The rows are grouped in 4 different ways at once. Each group adds its own fixed numbers to the row, and there is some noise. The rows also spread widely along 15 directions, which tell nothing about the answers.
(in the rows, 128 means zero)
Known rows, each followed by its group in each grouping:
[117 128 127 104 149 198 173 126 129 172  69 135 148 125 127 124 125 119
 165  95 126 118 103  83 171 169 147 118 114]
P R (2) G
[106 125  72 136 136 120 107  81 136 129 116 127 105 174  73 154 114 190
 155 124 123 127 152 106  91 124 141  90 149]
P R (0) N
[162 113 118 136 142 160 157 124 108 212 104 124 147  83 115 137 124  92
  90  85 106 109 152  80 157 147  99 132 147]
A X (1) N
[147 136 106 121 113 186 139  85 108 163  75 116 121 149  87 151 126 108
 185  96  82  95  94  91 172 145 176 112 132]
F D (2) U
[ 92 129  88 113 160 104 129  99 109 111 143 181  74 190  78 172  91 148
 139  89 115 130 150 112 195 133 177 134  68]
S X (1) U
[194 149 120 179 107  98 124 126  61 127 129  82  96 130 131 131 156 114
 117 182 141 110 151 122 111 131 149  87 168]
S J (0) Q
[ 88 159 128 120 169 125 134 212 118 101 151 204 130 131 111 125  47 160
  93  85 173 158 149 168 160  78  89 139  71]
F L (0) Z
[148 129 157  93 115 114  90 114 182 109 148  79 109 141 150 178 147 101
 124  92  97 128 122 146 134 127 106 105 130]
A D (1) G
[141 159 161 157 127  92  85 145 128 199 106  86 176 154 116 151 108  95
 156  86 141  80 120 106 126 117 147  82 132]
P J (0) Z
[148 140 120 133 124 114 125 140  85 103 182 121 182 117 115 125 134 133
 152 129 148 131 166 124 122  76 109  97  96]
S L (1) Q
[136 112 139 128 136 142 124 117 118 186 145  87 208  97 101 139 110 115
 142  73 102 104 147 110 129 143  96 120 115]
S D (0) Y
[122 132 130 120 112 196 122 116 144 143 139 122  63 121  93 124  94 136
 102 130 100 133 105 132 136 136 101 133 150]
A L (0) Y
[148 139 109 113 126 159 161 111 149 128  97 125  59 159 177 167 182 143
 169 123 127 149  93 109 111 106 147 121 160]
A X (0) N
[154 131 154 110 139 163 153  94 116  64 117  91 165 124 145 129 176 130
 186 143  92 145 109 132 118 196 161  99 113]
S R (1) N
[139 179 134 127 123  54  68 115 130 118 107  99 123 173 135 113 158  94
 131 188 138  98 113 138 114 100 118  78 159]
F R (2) Q
[141 108 109 171 129 152 131  74  87 156 156 136 136  92 113 114 108 164
 115 121 101 130 131 120 102 139  86 162 158]
A J (1) Y
[125 181 163  65 118 116  94 113 170 144 150 127 165 113 124 107 154  84
 149 143  82 133 133 116 119  85  99 129 122]
P X (1) Y
[147 125  69 110 121 191 161 172  76  64  88 162  95 118  81 158 104 107
 111 135 152 133  72 159 213  99  95  96 104]
A X (0) N
[105 123 171 108 128 173 107 103 140  86 152 113  90 121 140 118 116 130
 133 134 117 137  64 165 146 175 101 144 109]
P R (0) G
[106 197 155 116 137 113 113 161 180 196 130  94 143 103 141 107 111 133
 123  86 163 120 173  90 132 133  90  99 111]
S J (0) Q
[106 102 132 180 140 134  83 110 116 158 121 117 120 198 126 121  99 143
 130 164 158  97  30 154 104 117 109 113 165]
A L (0) Y
[122 141 170 127 152 146 150 112 144 126 132 117 153  92 177 115 133 147
 147  96 115 149 131 132 113 183 114 153 126]
S L (2) U
[148 180 129  98 109 162 131 167 124 138 159 168  88 161  82 146 112 117
 146 115  98 142 179  89 141  53 182 122 104]
S X (1) Q
[125  97 125 109 151 151 132 114 111 142 113 148 101 184 126 185 125  93
 146  77 108 105  73 126 195 121 166 135  94]
F X (1) Z
[148 142 163 171 153 136 169 142  57 149 166 132 197 130 114  80 111 139
 154 150 129 138 175 106 102 161 176 119 107]
A D (0) U
[176 121 144 151 106 129 129 127  93 131 128  49 128 138 110 157 144 101
 144 122 119  98 165 113 140 183 170  60 129]
S X (2) G
[138 162 130  85 120 177 149 109 133 109 111 155  67 167 134 132 161 112
 171 161  94 148  70 121 139  98 159 148 131]
A D (0) N
[138 159 125 118 119 110  78 149 148 159 103 112 105 167 130 119 132  81
 100 179 140  99  87 138 133  66  91  94 162]
F J (2) N
[114 127  86 130 160 123 141 114  94  99 105 164 131 116 101 121 103 160
 110 129 143 138 141 129 162 167 105 116 112]
P R (1) G
[ 95 104 117 131 177 128 129 115 121 109  72 151 155 181  97 166  94 134
 145  94 131 114  66 152 173 170 140 112 102]
A L (0) N
[121 148 161 103 146  86  81 115 189 157  85  77 163 169 135 159 140  95
 143 113  94 101  97 136 119 159 134  93 142]
S J (0) Y
[140 115 163 156 124 156 136  85 122  93 167  80 133 111 150 149 134 167
 169  79 122 142 130 137 106 176 124 117 114]
A L (1) N
[195 143 101 156 119 111 164 144  51  58 140 139 104  70 149 170 134 131
 107  92 149 149 167 143 165 111 100 118 120]
A R (1) Q
[120 167 144 100 159  90  96 130 166 135 112 156 125 126 139 109 121 103
  74 146 116 131 121 142 135 120  75 139 147]
A D (1) Q
[162 114 122 135 103 219 129 137 155 184 156 101  56 179 127 153 128 148
 145 126 109 132 135  77  85  83 182 103 171]
S R (1) U
[134 131 121  99 103 230 142  95 132 117 137 121  45 126 130 125 151 137
 159 140 103 140  68 111 143 133 135 138 134]
S X (1) Z
[168 120 130 175 107 190 162 117  51 167 104  63 133  96  91 108 125 109
 136 136 142  91 121  93 169 219 142  70 131]
A X (0) G

New rows. What belongs after each?
[122 112 105 119 158  81  95 121 144 142 125 137 127 198 101 170 113 114
 110 129 112 118 126 138 126  99 138 106 140]
A D (0) U
[ 87 118  50 128 139 143 132  84  93 116 148 141 127 131  96 116 124 177
 155 129 175 121 118 105 159 112  83 102  92]
S X (1) Q
[121 123 110 142 113 196  99 103 103 160 138 129 118 148  66 102  90 128
 137 155 118 100  76 111 149 119 123 116 132]
S L (1) U
[136 118 131 110 137 128  96 188 148 152 189 135 145 186 115 118 117 114
  93 178 144 141 158 122  84  32 111  88 140]
A R (1) G
[ 80 139 170  72 157 177 128 161 190 128 146 131 130 142 117 110  95 114
 115 113 128 143 121 130 156 137 102 114  83]
A R (2) N
[166  94 134 155 138 141 119 123  60 113 153 139 164 134  71 149  98 118
 115 114  77 119 148 148 124 138 152 123 126]
F X (1) Z
[ 92 113 114 160 130 157  78 130 114 123 181 123 125 156  48 123  45 180
 116 113 141 114 133 147 117 123 100 105 109]
S D (0) Q
[140 159 126 153 127 121 129 130  67  44 118 121 116 118 106 132 111 143
 145 139 141 130 104 171 162 173 136 103  98]
S J (0) Z
[103 107  97 111 145 129  97  93  90 153 158 172 128 176  72  90 118 109
 116 207 120 113  98 115 142  80 117 138 122]
P L (1) G
[124 188 159 111 141  91 121 148 155  63 145 102  90  98 171 131 125 141
 108 102 160 151 162 157 164 172  92 102  90]
S D (1) Q
[133 113 138 112 144 136 136  73 149  62 171 112  91 144 130 144 150 194
 142 130  66 178 189 136  69 198 167 131 134]
S R (1) G
[156 186 145 156 102 102 113  77  97  90 159 114  83  94 132  92 148 153
 129 165 121 143 159 127 102 151 114 125 152]
A L (1) Q
[128 178 121 169 123 117  93 125 104 101  96 143 120 166  85 143  86 164
 160 106 140 111 116 129 136 135 159  95 124]
S L (1) Q
[112 186 120  99 119 174 137 144 147  71  82 163  97 139 143 137 120 147
 178 121 130 149  54 153 158 105 121 136 113]
S J (2) Y
[116 146 130 149 162  98 115 183  82 127 136 152 217 132  87  98  75 127
 107 133 167 116 148 151 138 102  90  94  96]
F L (0) Q
[165 156 164 107 130 129 151 115 117 139 130 120 140 104 132 133 160  93
 139 121  81 139 159 109 122 136 149 136 134]
A L (0) Q
[157 177 176 141  96 215 127 137  73 130 128 153 115  66 102  74  90  91
 116 148  99 120  57 144 163 135  89 176 135]
A D (0) Q
[127  99 133 128 135 187 122 117 145 214 115 109 154  93 131 105 109 101
  90 121 113 102  79 117 128 131  48 145 172]
A D (2) Y
[ 88 164 115 144 153 111 125 165 134  97 111 146  88 153 142 128  91 169
 119 115 197 136 120 148 157 139 101 101  99]
S X (2) N
[117 111 114 114 164 117 138  91 140 126 130 100 213 114 125 131 154 157
 158 104 113 136 163 112  97 170 108  98 114]
S X (1) N
[133 164 150 124 107 187 135 152 124 136 145 139 101 127 112 138 103 144
 161  89 112 139 127 115 136 120 146 143 106]
S X (0) G
[110 147 158 150 140 117  89 126 133 183 118 114 128 202 151 121 134 115
 164 146 155  93  60 114 112 109 150 114 137]
S X (0) Q
[174 169 141 110 116 135 104 162 113  93 126 152  72 160  94 134 118  94
  93 174  84 137 138 148 130  93 162 110 151]
F R (1) Z
[153 148 120 131  86 181 114 135 122 153 163  99  36 151  89 118 118 129
 114 181 115 126 142 110 109  93 140 102 163]
S L (0) Y
[189 169 146 158  91 117 113 163 101 101 126  80 146 107 113 148 122 121
 135 119 120 123 176 138 112 136 137  78 141]
S J (2) G
[131  90 154 158 138 160  83 125 154 146 174 116 108 183 116 132 101 160
 104 143 108 134 115 144  47 117 133 114 178]
A X (1) Z
[169 161 149 135 130 153 121 152 132 135  95 134 169 114 132 141 125 125
 139 105  99 129 123 122 100 117 129 122 160]
S R (1) Q
[106  98  69 166 138 133 109  78  88 112 109 158 139 166 104 135 106 164
 157 141 150 111  49 147 130 101  99 125 147]
A L (2) U
[173 156 151 135 107 125 102  54 120  91 103 108 162  96 105 153 147 139
 173  99  29 130 130 137  97 193 150 149 154]
S J (1) G
[150  79 128 163 151 206 172 123  41 177 153 177  94 136  97 122  87 106
  91 127 111 118 109 100 176 134 149 177 117]
A R (1) N
[177 135 119 152 123 158 119 111  88 120 116 136 104 156  97 109 138 130
 119 206  83 130 115 129  85 130 159 125 185]
S D (1) N
[138 146 103 114 135 124 125 157 123  61 115 158 144 126 115 170 104 138
 138  93 134 148 126 158 154  98 117  96 106]
P X (1) U
[ 99 148  87 109 142 120 108 133 123  97 109 173 158 177  79 125 107 131
 152 156 136 127  94 140 143  80 120  96 114]
A X (2) U
[167 101 137 124 135 162 145 144 128  93 175 124  86 176 141 170 147 148
 133 137 100 163 163 132  81  96 182 114 142]
S L (1) Q
[110 120 146 132 180 133 166 100 123 149  97 125 199 133 158 131 143 146
 179  78 132 129 111 103 126 186 143 126 108]
A R (0) Q
[141 162 136 122 109 110 106  37 155  97 116  82 144  80 150 141 162 155
 180  88  70 134 129 141  95 177 102 135 153]
F J (2) U
[116 154 143  95 132  90 112 105 162  78 165  83 143 140 147 149 149 143
 165 102 119 143 161 143 131 133 121  85  86]
F J (1) Y
[143 138 111 110 139 185 181 133  84  97 102 159  90  89 108 129 116 124
 108 114 111 144 133 123 207 195 134 140  93]
S X (1) G
[173 146 107 126 117  89 146  97  74 113 153 126  97 140 126 130 182 126
 152 186 113 146 181 106  99  99 163 115 148]
P L (0) G
[172 114 145 137 132 197 140 137 119 151 127 130  74 115 109 141 104 119
  71 121  75 134 150 115 125 160 145 143 168]
S R (1) Q
[157 178 142 119 118 197 174 164  99  38 152 186 124 102 116 125  98 167
 163 111 102 190 145 149 132 112 154 144  96]
A D (1) U
[112 137 118  91 103 206 142  96 103 103 144 120 157 105  45 121 112 133
 191 104  85 124 134 105 171 153 137 116  73]
S L (2) G
[130 172 162  96 119 125 119 104 149 102 166  74 175  90 154  89 173 126
 171 147 136 141 151 116 107 134 100  83 105]
P J (1) Q
[ 99 170 108 153 135  89 142 115  89 104 177 163 149 124 140 122 119 192
 189  92 188 151 150 121 120  72  96 139  77]
A L (0) N
[150 133 149 156 137  83 106  98 114 116 158 121 109 147 137 143 139 153
 127 142 104 142 165 141  60 126 148 131 167]
P L (0) Q
[151 193 161 147 133 104 112 194 132 122 112 119 128 175 102 142  96 140
 140 121 126 133 177 129  97 132 190  75 133]
S D (0) Z
[117 176 146 109 136 169 131 170 188 184  83 132 156 136 151 131 120 132
 158  83 151 129  95  99 116  83 107 108 143]
A L (0) Q
[153 211 170 148 121 173 152 174 106 121  94 165 102  94 145 101  93 134
 135 114 127 147 107 141 146 139 136 152 131]
F L (0) U
[142 151 160 138  97 208 122 189 141  82 149  70 110 106  90 148  70 145
 128  78 140 130 153 148 151 159 130  59  96]
S J (2) Q
[123 128 122 111 153 125  98 139 162 177  60 123 121 150  91 132 106  91
  68 141  98  98 117 126 148 174 113 105 166]
S X (2) G
[151 133 151 127 166 114 159  77 141 143 143 135 114  88 209 117 172 152
 114 124  85 169 156 119  83 176 121 192 162]
S J (1) U
[ 97 110  73 151 173 117 142 134 107 128  85 149 104 169 106 163  82 167
 109  92 168 119 116 139 175 152 121 102 106]
F J (0) N
[ 99 165 118  71 117 120  90 104 177 126 147 105  87 162 116 127 160 127
 159 153 121 131 114 116 114  91 115  98 125]
S X (0) Z
[150  97 139 163 131 175 127 130 102 156 165 120  84 127  92 137  82 139
  81 107 111 126 154 117 124 152 136 123 144]
A R (1) Z
[138 148 139  94 101 138 115  69 178 128 139  68  71 129 159 169 179 129
 179  90  95 129 131 103 115 135 131 120 138]
S R (2) N
[134 126  84 132 123 176 123 142 107  44 122 149  89 187  78 167  95 168
 159 135 127 143  99 150 146 112 175  81 114]
S R (1) U
[147 171 116 177 117 187 149 121  52 200  88 169 118 108 102  92  94 132
 146 121 127 100  87  90 155 120 132 167 143]
F J (0) Q
[ 78 155 142 119 151 159  98 125 154 165  97 169 135 145  93 124  60 134
 125  74 113 108  77 124 184 159 111 160  93]
S J (1) G
[139 143 117 186 124 135 108 127  59 111 128 172 111 128  76 150  64 159
 125  93 117 116 115 152 139 130 130 156 127]
S X (0) Q
[133 120 151 136 130 103  90 115 127 143 173  83 146 116 115 123 121 108
  99 136 127 114 141 140 112 132  76 106 134]
A R (0) N
[120 155 123 121 122 149 149 129 142 109 102  89  98 133 171 146 150 142
 177  93 177 126 103 123 162 134 115  83 104]
F L (2) N
[176 142 170 176 111 133  98 188  99 100 159 143 145 168 125 143 101 138
 131 148 117 144 120 174  54  73 148 119 165]
A X (0) G
[132 169 103 191 113 192 129 143  75  97 107 192  36 172  76 122  59 200
 142 145 145 142 106 130 122 120 177 123 145]
P X (1) N
[124 109 105 131 172  55 123  65 126 162 145 136 127 117 182 136 171 154
 114 122 120 137 142 120  77 126  80 177 165]
S R (0) Z
[129 160 140 141  95 183  85 128 155 135 155 126  81 159  98 107  98 166
 134 152 117 136 116 119  80 101 124 111 164]
A R (1) G
[151 146  98 131 140 127 118 167 103 179 101 167 150 150  93 123 116 103
 104 162 128 111 124 110 117  51 114 121 163]
S L (0) Q
[158 163 136 117 108 180 141 156 113  92 117 156 106  99 128 153 109 129
 143  85 117 148 115 132 160 109 123 137 115]
P R (1) G
[106 183 172 138 167 144 145 177 154 219  67 143 208 124 119 115  77 119
 141  55 140 111 126  90 151 159 129 123 103]
A J (0) N
[134 198 140 132 108 192 114 135 145 110  63 157 145 144  64 122  89 156
 182 111  83 131 106 116 103 135 167 108 155]
A R (2) Q
[164  95  93 135 153  97 143  81 128 123 139 119 130 145 136 173 161 161
 127 117  89 153 193 109  73 137 152 109 171]
A R (1) U
[ 90 138  59 137 133 121  99 113 125  47 130 153 100 158 104 138  93 203
 141 145 173 147  92 169 129  89  81  89 119]
P J (1) Y
[200 163 144 123 108 107 117  85  92  66  94 122 117 105 119 153 166  94
 135 155  36 133 123 156 123 170 153 137 168]
S X (1) Y
[141 165  98 106  95 109 107  71 112  59 152 130  73 150  81 155 152 162
 177 145  76 149 160 129 107 119 161 125 127]
S R (0) G
[161 121 157 164 164 130 119 144  93 164 109 149 182 154 116 104 108 104
  99 174  99 116 117 131 101 146 156 131 165]
S L (1) U
[137 152 131 159 130  70 126 126  88  65 149 111  41 127 146 169 113 152
 116 102 169 138 157 160 161 157 136 103 105]
P L (0) Z
[143 156 189 152 150  88 125 158  91 149 167 102 128 132 155  79 125  90
  90 177 154 116 168 129 131 157 132 116 118]
S D (2) Q
[169 138 109 107 139 165 172  82  98 111 103 138 139  87 106  90 170 120
 115 194  66 153 145 110 115 172 125 134 161]
A J (1) N
[158 174 151 152 104 114 155 101  81  99 159  91  57  84 191 120 168 131
 152 122 163 133 145 119 156 150 121 134 113]
S L (2) Q
[124 153 157 112 141 125 113 141 171 163 129 103 121 168 188 112 157 117
 143 157 151 130  91 128  97  95 120 107 151]
F L (0) U
[109 172 112 170 100 157  96 146 113 147 154 138  93 161 136 123  94 175
 178 105 203 113  81 106 132  47 103 115 110]
S R (1) N
[150 112 133 110 133 202 159 152 133 122 147 101 129 159 121 124 135 148
 149 158 102 155 143 130  81 123 158  89 142]
F D (0) Y
[119 159 142 111 152 127 151 159 108 143 125 147 138 159 127 110 130  98
 141 150 157 127 118 109 162 109 140 109  91]
A R (0) N
[143 133 159  75 114 171 137 136 120 146 165 103 171  98  79 131 126  66
 139 102  80 122 154 105 173 129 123 113  80]
A R (0) G
[104 113 117  82 182 144 146 105 164 167 114 177 193 154 137 131 140 127
 153 106  92 145 108  99 118 104 128 154 123]
A R (1) U
[148 142  91 149  92 155 110 103  78 143 141  89  64 140  64 121 124 132
 135 165 134 100 134  96 138 131 144  79 144]
S R (0) Z
[168 154 165 110 133 120 110 120 138 118  99 108 161 103 103 142 131  92
 108 122  48 128 146 155 112 167 124 126 150]
F J (0) N
[106 171 104 122 121 157 107  85 154 136  58 131 104 121 140 117 137 148
 163 126 139 111  41 121 138 133  83 130 162]
S L (2) Q
[158 171 112 130 116 202 159 205  97 153 118 155 146 125  68 109  84 134
 127 132 129 137 176  88 144 101 157  92 112]
S J (1) G
